The rows come from 4 hidden closed curves, with some noise, and rows from the same curve form a group. Each curve winds through 4 dimensions. The rows are also pushed far along 2 directions, which tell nothing about the answers.
(in the rows, 128 means zero)
Some rows, each with its group after it:
[135 138 136 142 109 122 117 130 121 125 117 120 141 158] -> nofol
[139 174 132 114 120 139 153 179 149 160 127  93 148 159] -> figi
[ 92 148 120 117 177 103 153 115 117 128 165 121 136  95] -> Tude
[102 172  73 117 163  79 128 122  99 125 168 157 135 138] -> nofol
[104  89 133 152 140 112 122  94 136  89 129 164 117  96] -> nofol
[128 121 116 111 121 156 151 112 125 120 135 153 116 115] -> figi
[ 80 118  74 130 177  70 122  80 101  79 175 198 118  93] -> nofol
[155 104 125 149  84 190 129 120 120 124 101 153  98 144] -> nofol
[127 144 127  73 145 113 135 151 142 154 157 116 130 105] -> nofol
[127 107 140 150 127 134 117 156 144 158 131 117  92 114] -> nofol
[192  82 213 132  71 183  75 167 148 168  79  67 108 127] -> Tude
[127 131 143 104 138 109 111 125 132 141 144 108 136 107] -> figi
[112 152 107 124 142 110 124 123 106 154 153 123 118 125] -> figi
[168 146 148 121  83 197 145 179 148 176 106  95 117 162] -> figi
[141  83 174 143 113 135 104 134 154 129 110 114 109 111] -> nofol
[123 124 126 112 156 104 117 121 132 113 146 127 132  97] -> gati
[112 139 122  89 159 105 132 128 131 147 164 126 125  94] -> figi
[152  35 144 185 101 170  89  50 109  32  84 185 102  85] -> gati
[119 172 126 125 159  85 116 172 127 173 146  77 144 144] -> Tude
[138 136 133 133 108 144 141 119 124 122 100 116 151 159] -> Tude
[ 99 131 100 119 161  93 137 120 121 119 164 165 119 107] -> gati
[ 85 144  78 183 150  93 145  84  92  67 137 190 136 154] -> figi
[152 127 123 135 144 145 113 138 126 126 130 103 107 101] -> gati
[ 87 120  99 174 175  55  96  95  98  82 150 163 128 116] -> Tude
[ 88 123 117 157 164 105 136  86 101  96 153 155 116  95] -> Tude
[143 122 155 124 116 132 102 139 129 157 126  98 122 127] -> figi
[141 136 140 124 109 132 131 122 126 116  95 111 160 153] -> Tude
[176 136 137 134  94 197 137 157 131 159 102  96 113 146] -> gati
[109 162  79 135 191  88 128 128 113 113 164 126 127  97] -> gati
[187 162 149 113 110 181 131 188 143 181 111  52 128 141] -> gati
[132 135 130 118 142 120 128 111 131  96 126 115 152 112] -> gati
[138 145 152 133 130 122 110 166 129 173 129  74 128 133] -> Tude

New rows. What belongs after each?
[115 132 144 105 149  88 120 120 131 119 144 117 150 107] -> figi
[143 135 136 154 102 140 115 138 124 137 109 117 125 161] -> nofol
[151 139 164 137  96 144 118 151 141 135 104  96 144 158] -> figi
[ 84 124 100 167 135  86 129  99 111  93 147 195 124 149] -> gati
[ 80  92 107 150 170  72 106  61 104  60 155 190 126  91] -> figi
[ 61 109  89 199 187  53 126  90 112  73 158 181 118 112] -> nofol
[ 62 175  82 113 200  69 174  89 104 104 177 149 161 107] -> Tude
[129 120 129 134 117 140 144 122 133 101 119 153 133 132] -> figi
[178 111 185 140  88 166  88 172 138 176  95  69 108 134] -> Tude
[131 163 124  98 158 105 122 183 146 183 162  81 120 112] -> gati
[167  99 117 181 102 189 109 106 107  96  92 141  97 120] -> gati
[110 125 100 138 157  94 102 124 112 120 159 158 107 109] -> nofol
[140 152 135 131 140 115 115 148 132 134 126  88 145 132] -> gati
[106 136 117 143 152  87 108 112 108 126 148 134 129 119] -> figi
[122 113 116 111 132 147 137 103 118 127 144 154 105  97] -> figi
[ 88 127  87 123 172  90 137  97 109 105 176 176 114  89] -> figi
[122 111 119 149 114 156 147  86 110  91 108 159 126 131] -> Tude
[143 122 154 119 129 116 112 121 133 102 118 107 156 117] -> gati
[ 91 170 110  95 195  63 138 154 130 157 180 101 146  99] -> Tude
[104 117 110 191 132 117 130 112 114  99 121 158 120 146] -> nofol
[141  78 159 160  94 140  89 124 131 123 116 158  91 128] -> gati
[135 135 160 109 133 110 116 142 140 132 120  88 162 126] -> Tude
[146 170 170  82  92 143 147 190 161 199 122  75 158 177] -> gati
[136 143 170 126 129 143 127 158 132 175 134  78 123 118] -> Tude
[122 133  85 120 153 109 129 139 124 129 137 147 125 127] -> Tude
[121 179 108 113 149 116 135 174 123 195 157  91 123 143] -> figi
[163 103 140 126  72 194 132 111 130 120  92 147 118 140] -> nofol
[118  98 148 169 129 116 116 134 143 128 126 123 105 116] -> nofol
[122 190 140  88 147 100 152 156 140 161 136  66 187 153] -> Tude
[ 88 156 116 120 165  91 166 133 148 131 149 120 146 124] -> nofol
[109 143 140 120 147  77 113 150 135 145 151 117 139 134] -> gati
[160 143 110 133 119 176 143 133 123 132 117 111 116 131] -> gati
[125 114 143 125 141 112 108 105 132  92 125 124 150 109] -> gati
[126 158 127 132 155  93 117 139 127 128 139  96 152 129] -> gati
[133 125 144  95 135 122 117 125 131 148 146 116 126  99] -> figi
[124 106 130 136 118 161 147  87 111  92 112 152 127 117] -> Tude
